Every row belongs to one group in each of 4 separate groupings. Each group adds its own fixed numbers to the row, and there is some noise. The rows also spread widely along 14 directions, which tell nothing about the answers.
Known rows, each followed by its group in each grouping:
[ -1   0  -9   9  -1   1  -2  11   1  -7 -18  39  44   5  -7  33  14   9
  14   6   1 -17   4  26  39  10  -3   4 -14   2  -6   4   0  20  -9 -30
 -18 -16   1 -10 -27] : M k439 L (5)
[-20 -24 -15 -14 -34 -21  49 -10  22  23  -9   8  15 -14  22 -16 -22  14
 -18  10   2   2   7   7 -15  51  42   9  32  26  26   1  -2  -8 -33  29
   7 -45  21 -69 -12] : F k670 E (2)
[ 10   3  -6  15 -13 -11  -6  17  14  -1  17  12 -16   4  14  25   7   3
  22 -38  -4  -1  -2 -27   8 -13  11  -1 -17 -17 -13   2   3   0  11   1
  10 -21 -23  -2 -18] : C k439 E (4)
[-15   8 -45 -32  10  13 -25  35 -26  28  14  21 -19  22 -10  36  20  41
 -11 -35 -38  10 -13  -4  23  13  -5 -13 -16 -20  23 -23  -2  -2  11   0
   6 -33  -9   0 -17] : C k670 A (3)
[-15  35  -8  -1  22   7 -27 -10 -41   5   4 -21 -50   2   1  16  -6  22
  20 -46 -12  45   3 -49   8  11 -30  13 -17  -3  -2 -20  10  -9  18  40
  19  -8  -3  13 -46] : F k900 R (2)
[  8   2   9  -5 -11 -11   4  -4  18   3  10  16  -5 -58   0  -7  26  27
  36 -43 -16  10  -1 -37  29  -9  20   9 -20  -9 -36  23   5  19 -13  18
  13 -57 -36  14 -25] : M k984 H (0)
[-17  10  -5  37   5  33 -12  25 -17  -9   9  34   7  12  17  13 -14  -7
   0 -17   5 -22   7  32   8 -40 -37 -16  -3 -30   5   9   9  23  13 -32
 -24  12 -24  34   0] : M k900 A (4)
[ -2   5   6   8  -3 -26 -11  21  -9 -11  22   2 -23  33  19  21 -21 -18
  18  -6  18  18  19 -17 -39  46 -30   3 -51   8  20   5   2  18  28  14
   4   4  14 -15   9] : M k984 R (1)
[  6   3 -15   0   8 -39  -7   0  14   3  12  10   7  22   0  18  11  10
  21 -24  13   8  11 -25  20   9   5  16 -40  14 -30  41  12  15  -8  13
   0 -41 -19  -7 -53] : F k900 Y (0)
[-13  28  22 -27  -3   1  -9  -6 -21  -4   9 -10  13  -6 -17  -7 -14  24
  -4 -18  28  17  -7  -2   6  12   4  25   1  11   2   6  -3  17  -8  22
   8 -36  11  -6 -26] : F k900 Y (5)
[  9  -2   4 -34 -25 -21   3  10 -13  -4   7  29  23  12 -13   9  21  -2
  14 -24 -35  -6   0   4   6  -1  13  19   4  21 -12   9   2 -28  -6  -3
 -15 -52   4   4   9] : F k439 H (3)
[ 34   6  13  -1 -12 -35 -20  22   3 -25  22 -14 -17  32   9  34  -2 -15
  29 -15 -21  16   1 -21 -17  17   3  -5 -27  17   0  -8  -6  -6  20  10
  10   3   3 -25 -21] : C k900 L (1)
[ -9   5  39  24 -19   2 -20  19 -22 -40  -5  -4   1  -6  14  18  -4 -17
  33 -20 -15  25  27 -11  -4  -8 -22   4 -17  17 -13 -14  21   2  37  13
  -6  17 -14  19 -13] : F k900 E (0)
[-32   9 -22  12   5  16 -17   9 -30   4   7  22 -27  -7  12   0   9   3
  19 -47 -30  15  17 -27  11 -14 -26   6 -16  -9 -12   9  24   0   6  10
  -4 -12 -26  43 -17] : M k670 L (2)
[-24  12  -7 -15  -4  -6  -6  20  -6  19  18  27   3  16   4  10  13  10
   5 -24  17  -7 -14  -4  -7  24  -5  12 -33 -24   8   9  -2  16  -2   1
  14 -43  -7   1   7] : F k984 Y (1)
[  7  -9 -12 -20  15  -4 -11  19 -10 -14  25   5 -13   6 -20  21 -25  16
 -10  14  -8  26  29   4  -7  25  -5 -18 -27  38  24  22   5  32  -2   8
 -17   6   9 -25  -4] : F k670 Y (3)
[ 23 -13   9  14 -21 -35  28  -9  24 -10  30  -2 -13  -1  23 -14 -35 -28
  15   7  16  -1  19 -26 -36  13  27  12   3  25   0  25  -2  -1 -12  17
   2  -4   9 -33   8] : M k670 E (3)
[  6 -19 -35  -9   7 -25  13   7  10  19  24  19 -18  37   8   0   1   8
  10 -20 -31 -15   1   2   5   2  -1 -17   3  -3  -1  24  13 -16 -12   1
 -13 -33 -14   5 -16] : M k670 Y (2)
[-49  16  48  10  -8  40 -23  14 -42 -33 -10   3  15 -31  -2  -3 -18  -5
   1  -6  20  27  25   4 -10   2 -26  15 -14  14  10  -9  17  35  18   8
  -6   9   2  25  10] : F k439 Y (5)
[-12  31  23  33 -18  25 -25   2  -8 -22  -5 -22 -10 -14  15  31 -16  11
  30 -54  17  29   9 -24  20 -27   7  15   1 -11 -24 -28  -9  23  24  17
  25  12  -8  -6 -40] : F k670 L (2)
[ -1   7  -3   9  -2 -15  37 -38  -8   9  16  16 -20  -6  13 -23 -42   9
   7  -8  23  -3   3  -8 -15  15 -12   8  19 -23   5  16  -2 -13  -9  19
 -10 -17  15  -3   4] : F k984 E (3)
[ 10  -3  29  -4  -8 -18  -7   1  -4 -34  -4 -19   2   2  -1  11 -24   6
  22  11  -2  33  25  10  -4  33 -18 -13 -12  33   5  -4   3  26  20  24
 -11  12  19 -15 -25] : M k670 L (1)
[ -7 -14   8  26 -34 -46   8   1  31  -5 -21  20  21   0  31  25  22  13
  53 -25  13  14  15 -32  20  36 -11   9 -33 -21 -28  -1  12  -5  31  13
  -3 -32 -18 -16 -31] : C k670 E (5)
[-12  -2   5  18  -1   3  -4  10   8 -14  16  -1 -25  -2  22   3 -36  27
   4 -41  13  28  25  11   5  -9 -36 -29  -9 -28   2  21  15  30  33  24
 -19   5 -18  18 -26] : M k900 A (1)
[ 19   5  23   4 -16  -8 -22  26  15 -17  25 -23 -42 -10  18  35   7   9
  40 -54 -24  34  -1 -52  -4  -4  17  -8 -32  -1 -14 -16  -1  11  31  29
  34  -5 -23 -14 -16] : F k984 Y (1)
[  3  17  22 -11 -12   3  -8  13   0 -20   8  -8  29  24 -11  20 -23   9
   0  -8  31  -5  -3  36  10  -3  10   3   5  12   6   0 -13  36   2  -5
  -3 -16  14 -14 -27] : M k439 L (4)
[-19 -11   8  39 -28  24   5  17  12 -16  -3  24   7 -57  20  14 -28  -8
  -3  -8  10  12  37   0  -5   0  25   9 -12  15  12   1   7  34  -7  -2
   1  12  -6 -33   8] : M k439 Y (0)
[-23 -12  11 -13  10 -11  -7   9 -25 -12 -25  22  35   9  -4  -2  39 -12
  30  27 -39   5  13   1   8  27 -24   0 -25  38  -8   3  30   7  -2   2
 -18 -23  -2  31 -23] : M k670 H (3)
[-12  -6 -17  -6  35   6  11 -18 -32   4  -8  22 -21  -9  -6  -6   1  10
   5  18 -50   7   7  -5  12  25 -32 -19   2   7  12   1  22 -10 -19   8
 -14  -4   1  16 -19] : F k439 L (2)
[ 20 -13  10 -12   6 -29 -22   9  -4 -28  -3  -8   6   0 -16  23  10   5
  34  10 -18  39  31 -28  13  34  -5   5 -46  65 -15  15  16  24   6  21
  -9 -10   2 -12 -43] : M k670 R (5)
[  3  18  -9  32  11  22   9 -30 -24  -3 -26   4 -16 -13   5  24 -40  17
   8  10   2   3   2  10  27  13 -22 -12  28 -13  17 -40  -7  -8   2   3
  -7  33  28 -17 -24] : F k439 E (1)
[-12 -18 -17  22  11  25  -4  18 -27 -10 -20  11 -25   4  20  30   6  12
  16  -6 -82  16   9   1  14   9 -39 -51  11  -4  23 -48  24 -21  32  -7
 -13  32 -10   9 -15] : F k670 H (5)
[-10  20  -2  24  12  13  -4   1 -22  -3  22   2 -21 -15   6 -11 -34 -36
  -7   6  28   4  17 -37 -31   8  13  26 -16  35   9  23   5  29 -25  11
  19  17   5  -8  -3] : M k439 E (5)
[ -8   8   0  17 -21 -18  -8  24  12 -26   3  -1  35  23  11  38 -37  -5
  -3 -16  56  25  43  14  -6  15  14  22 -36  35  -3  27  -1  54  11   8
  -6   9  13 -47 -45] : M k900 L (3)
[-15   8  14  57  -5  11  16 -25  -5 -10 -21   5  -6 -31  29  -4 -34  -5
  17  12  20   9  15 -13  -6  16 -20  -3   9 -17   6 -22   0   8   9   4
  -1  31   7 -14 -13] : C k670 H (5)
[ -5  48   1  29  16   0 -24 -37 -50 -16 -18   3  -3 -15 -11  10 -10   4
  43 -34  21  29  22 -35  28  -7 -51  39 -18   3 -40   4  12   1  16  15
 -18   7   3  42 -45] : M k900 H (5)
[ -6   5  13  26  -2  32 -25  29  -2 -15  -7  21  11 -33   9  37  14   5
  17   1  -5   7   2 -15  20   2  -1  -6 -31  -4   2 -20  -6  39  13 -16
  14  13 -20 -19  -2] : F k670 A (5)

New rows. What belongs after each?
[  8   4   0 -11  -2  20  16 -30 -16 -11   9   8 -14 -49 -24 -14 -46  39
 -10 -17  -4  19  16  12  24 -14   1  -1  39   6   6  12   1   1 -22  14
 -28 -12  11   0  -5] : F k439 Y (5)
[-30   7  46  -3  -8  29  13   0  -4 -14  12   6  14 -43   0 -39  -9  -7
  -8   5  17  -9 -14   2 -12 -10  25  10  12   5   3  18   0  34 -31   3
  20 -28 -12  11   2] : F k439 L (5)
[ -3  -1   6  38  -7 -13   4  -3  29 -13   2  23   0 -19  21  28 -13  20
  27 -27  32  14  22 -13  20  -1 -17  -3 -31 -36 -16  19   6  26  22   4
 -10   1 -19 -14 -21] : F k900 Y (3)
[-22   7 -50  13  -8  -1  10   1  -6  20   9  16 -12  11  20  12 -47  29
 -31 -38  23  18  20   5  -1  15  -7   3   5 -15  21  10   1   3   1  14
 -12 -10   6 -33 -30] : C k900 A (5)
[-24  11  29 -10 -19  -1 -13  13 -27 -12  18  27  11 -15 -11 -22  -5 -26
  -1   1  28   5  16  -7 -33  11   1  40 -34  24   2  34   1  21 -17   1
  -3 -32   4  17  28] : C k439 R (1)
[ -3  20   4  16  12  22   7 -26 -26 -11  -1  34   9 -43 -17 -16 -35  22
  -1   3  21  -3  18  34  21 -15 -43  -2   9 -17   3  24   2  23 -11 -12
 -44  -1   1  29   0] : M k900 H (4)
[-11 -24   1   3 -20 -37  34 -21  21 -14 -10  -9  -1   7  21  -4 -36  25
  15 -26   5  31  40   8   9  18  -8 -12  16  10  -9  18  30  -3  17  45
 -27 -20   7  -4 -51] : M k439 E (3)
[ 25 -21 -15 -23 -19 -35  15  21   0 -21  28  12   8  45  -8  12 -44   1
 -13  -2  -3   5  35  39 -15  17  -4 -10   5  46  19  38  10  -1   3   3
 -44 -10  23 -24   4] : M k439 E (5)
[ 19  -7 -31   0  19 -22  16 -14  19  14  23  18  -5  -8  -8  -8 -15   6
 -14  11  11  -5   5 -22   6  12  32   3 -13  21  -7  54   1  23 -47   6
   2 -30  -7 -28 -34] : C k439 A (5)
[ 12  -3  20   5 -13 -24 -11  18  16 -11  12  27   6 -28   3  23  31  14
  43 -16   3  12   0 -39  16  23  -2   4 -55 -17 -19   9   3  25  17   0
   8 -32 -30  -5  -1] : C k984 E (5)
[ -4  26 -16 -12  11  19 -17   7 -37   4   9  13  -9   7 -14  19   4  22
   8 -39 -18   6 -12  -9  23  -9 -11   6  -7 -11   0  -8  -4   3   1  -5
   4 -19  -4  17 -19] : F k984 L (5)
[ -9  10 -31  -1  -5   0 -14  10 -27   7 -10  23  13  29  -4  32   9  10
   5 -29 -19   1   6   3  27  -4  -3  15   1   4 -12 -10   4 -14  -1  -5
 -12 -24  -2   2 -32] : C k439 A (2)
[-41   9  33  12 -50  21  -4  28   9 -15  -4   8  49   4  22   8 -22   5
 -10 -36  52  -2   5  29  -1 -18  20  23  11  -7  -3   0 -13  37  13  -5
   5 -24  -4 -17  -3] : F k670 A (5)
[-15   7  30  45 -15   9 -10   7 -11 -30 -14 -11   3  19  33  19 -36 -17
  24  -6  18  16  22  13 -10  -1 -30  -9   2  -2  -1 -23   4  20  39   8
  -8  40   9   5 -19] : M k670 A (1)
[ 29 -10 -12  36  27   3   4 -22 -13 -19 -13  13 -21 -20   3  21 -19  -6
  26  31 -41  11  26 -10  19  10 -25 -24   4  23   0 -10  13  -4  -3  -1
 -24  40   4  -9 -23] : M k439 A (2)
[ -5  -9   2  26 -18 -25  33 -16  23 -13  -3  21  18 -25  19  -6 -42  14
   5   0  39  14  36  14  -4  28 -21  -4  -7  -5   4  34   7  24   3  11
 -32  -5   8 -30 -12] : M k900 H (5)
[ 23  -9 -10 -32  -8 -16  -4  11  -1   7  13  40  -2 -30 -24  18  32  29
  16  -8 -38   1 -12 -18  26  25   9   2 -24  -5   7   1  -5 -12 -11  -8
  -6 -54  -9 -14  11] : C k439 R (5)
[  1 -27  42 -27 -13 -28   3  17  -6 -28 -17   8  20  -4   3   4  33  12
  44  15 -61  18   6  19   5  41 -34 -32 -17  14   3 -17  21  -2  31  14
 -23 -27  -5  23  -3] : M k984 H (1)
[ 11  -2  30   1 -29  22  -1  23 -13 -24  20   8  -9 -19   0  -4  -9  -8
   9 -30 -51  -5  -2  15  -8 -45  16 -13  34  -4   3 -15  -2 -17   5 -13
 -11  -4 -15  18  26] : C k439 H (2)
[  8  16   7 -13   3 -13  -9   3   2  12  27 -16 -22 -17  10 -10   9 -14
  11  -9  -6   8 -20 -53 -22  18  36  24 -22  28  -2   9  -7  12 -25  32
  42 -34  -8 -19 -23] : M k900 A (1)
[ 16  -6 -22 -46 -17 -25   8   3   5  26  33  20 -23  -8  -7   0  18  32
  15 -40 -41  -1 -15 -21   9  12  18   5   3 -16   6   1  -4 -33  -8  14
   0 -66  -5  -6  11] : M k670 Y (3)
[ 32  15   0  14 -14   4 -13   1   7  -8  24 -18 -52 -44   4  29 -25  32
  21 -50 -12  37   8 -46  12  -7  26  -2 -13 -10  -5 -19 -14  11  13  25
  25  -2 -12 -29 -24] : C k984 R (0)
[-10  -1  16  -1 -38 -17  -5   9 -13  -9 -13  22  21   8  10  14  16   4
  36 -39 -23   6   4   3   8  -1 -12  17  -6 -15 -17 -19   9 -27  24   1
 -17 -34  -4  21   2] : C k984 Y (1)
[ 14  18  25  -9   9  -9   1  -1  18  -3  20   4  -7 -30  -7   2   3  36
  15 -11  18   0 -20  -7  20  11  -1 -14 -14 -32  -1  10 -13  35   2   7
  15 -32 -19  -8 -17] : F k900 H (0)
[ 16  -4 -29  17 -12 -48  10  -3  29  15  15  19 -32  13  35  27   0   0
  32 -41   1   7   5 -43  -2  27  -7   6 -28 -25 -11  14   1 -16  14  20
   6 -28  -8 -25 -16] : M k439 A (1)
[-25  -6  15  -6 -23  13   9   7  -3  -9   9   9  -4 -59  -1 -21 -30  19
 -17  -4   6  32  31  -5 -19  17  15   0  -6  14  21  12   3  33  -7  24
  -3 -11   2 -21  12] : C k670 H (3)
[-12 -20 -16   1  -4 -39  25 -11  18   4  -2  35  18   4  12  -3 -13  10
   4  10  24   4  25   3   1  45 -24   2 -23   1  -1  43  16  17  -6  12
 -29 -39   1 -15 -15] : M k439 A (5)
[ 10 -11 -29 -30   2 -42  15 -10   3  13  15  28 -26   6  -4   9   1  47
  11 -26 -25  14   5  -3  16  38 -34 -22 -15 -32  10  17  11 -21  10  19
 -24 -53  -2  -1 -12] : C k439 L (4)
[-14 -15  -8 -11  -4 -27  13  -4 -16 -10  16 -26 -29   8  10 -28 -33 -21
 -10 -15 -26  46  42 -41 -46  20  16  10  -4  73  -2  37  34  -8 -15  55
   1 -14   7  -5 -40] : C k439 H (5)
[ -3  16  37  21 -40  -1 -13  18  -3 -35   8  -7   8 -25  10  18 -43 -10
  16 -25  55  37  39  -7 -22  12   3  28 -31  24  -3   8  -6  46  27  23
   1  14  13 -24   7] : M k984 E (1)
[ 42  15 -22  10  18 -15  -3 -17  -9  -7  19  27 -17 -14 -24  31 -37  23
  10  10  25  12  23  -9  18  27 -19   4 -36   8   3  27 -15  28 -11  -7
 -18   3  16 -33  -6] : F k984 R (0)
[-31 -12  29  18 -20  32  -8  37  -4 -20   5  12  17 -20   9  -1 -16  -7
 -13   8   0   1  19  26 -11  -7  13 -11  -7  10  23  -4   7  41   1 -12
  -1   8 -10  -4   9] : C k670 Y (0)
[-41   8  20  11  18  38   1 -16 -35  -6 -16   3  -6 -58  -6 -29  -8  11
  -1  19  -6  22   9 -17   6  15  -9   1   3  11  13  -9  22  24 -15  22
   5   0  -2  24 -23] : C k439 E (5)
[-11   8  -5 -13  -8 -14   4 -17 -20  -4  14  -4 -35 -12  -3 -14 -53  28
  -2 -20  25  41  32  -2 -18  40 -35   5 -10   5  24  17   4   9  12  44
 -20 -14  25  -4  -3] : M k670 R (1)
[ -2  14  18 -24  -1 -43  -8 -18 -21  -9   6   7   1  -3 -16  -6   0   2
  28  -3  21  26  21 -27  -6  48 -26  37 -41  29 -11  28  12   4   1  34
 -10 -49  16   9 -14] : M k439 R (0)
[  3   5 -18  -6  15 -44 -15   4   4   4   9 -16 -27  48  11  35   9  17
  36 -27  -4  23   7 -32   9  42 -27  -8 -37  -4  -7  -6  12   1  30  32
   7 -20  -3 -11 -48] : M k670 Y (2)
[ 19  -2  23 -10   0  22 -20  22 -10 -33  12 -13 -11  -2 -13  27  -6  30
  23 -22 -45  13   4  23  33 -29  -7 -41  12  -4   1 -24   0  18  29  -5
 -13  16 -10  18 -22] : M k670 L (3)
[ -6  29  39   2  -9  24 -45  16 -50 -41 -20   0  28  -9 -23  37   8   8
  31 -23 -14  23  14  15  35 -21 -24  19 -10  20 -18 -32   7   8  30  -5
 -16   6  -2  30 -22] : F k900 Y (0)
[ 19   0 -13 -29   6 -23 -24  34  -6   0  38   2 -41  18   2  41  15  18
  16 -39 -35  29  -2 -45  -9  24  -4 -14 -49   2   7  -1   0   5  27  20
  16 -24 -14 -17  -2] : F k984 A (3)
[ 22  12   5  -9  19 -20  -3  -4   2  -2  37  -2 -11  12  -6 -14 -17 -17
  -1  13  21  -4  -8 -20 -22   8  14  10 -19  29  -6  48  -7  26 -31  11
  12 -20  -3 -13 -16] : F k900 A (1)
[-14  -5 -31  10   2 -24  15 -20  10   6 -24   4  20  24  12  18 -10  34
  11 -28   6  16  19   4  38  13  -9   2   3   6 -22  15  21  -4  -2  19
 -18 -27  -1 -14 -82] : F k900 Y (5)
[-23   4   3 -10 -15 -28  12 -20 -14  13   1  -3 -15  -9  18 -28 -16 -13
   9   7  12  20   9 -35 -39  61  -3  33 -12  28  16   1   6 -12 -14  44
  15 -35  28 -19  -3] : M k670 R (1)
[  7   8 -16  27 -16 -22  20 -18  -3   3 -11   7   0  27  25  22 -41   0
  17  -8  24   1  13  10  -3  32 -19   8   8  -8   8 -15  -4 -10  13  12
 -10   9  31 -30 -19] : M k984 E (1)
[ 28   8   5  17  14 -24  -2 -15  -4 -12  15  -9 -45  -7  11  20 -16   8
  40 -11 -17  21  10 -38   1  25 -24 -14 -23 -11  -5 -11   4   2  20  22
   6  10  -3  -4 -25] : M k984 L (0)
[ 22   5  10   7   0 -11 -14  19  12 -14   7  19  18  13  -3  39  20   0
  29   6  -2 -14 -11  -9  21  13   5  -3 -29  -1  -9  -3 -14  21   3 -26
   9 -10  -9 -26 -10] : F k670 L (5)
[-15  -9  42  -9  -9 -21  17 -24  -5 -15 -23  14  37 -24  -1 -19  12   0
  23  39  -3   5   2   0   1  35  -2  12   0  17  -6  -2  10   4 -11  17
 -10 -38  10   3 -13] : C k439 A (3)
[-16  -1  20   6 -23   4  19 -24 -12  -4  10  -8 -49 -75  22 -45 -39   4
   7 -20 -16  41  24 -38 -38  21  -6   4  15   7  18  -3  10  -6  -2  53
   4  -4   6   2  19] : M k670 H (1)
[  7  10  -5 -39   2 -30 -11   1 -20  -3   5  -3  -1  11 -20   9   2  14
  12 -13 -11  28   9  -9   0  38  -6  12 -20  40  -1  10   6   5  -2  32
  -6 -35  19  -6 -25] : M k439 H (1)
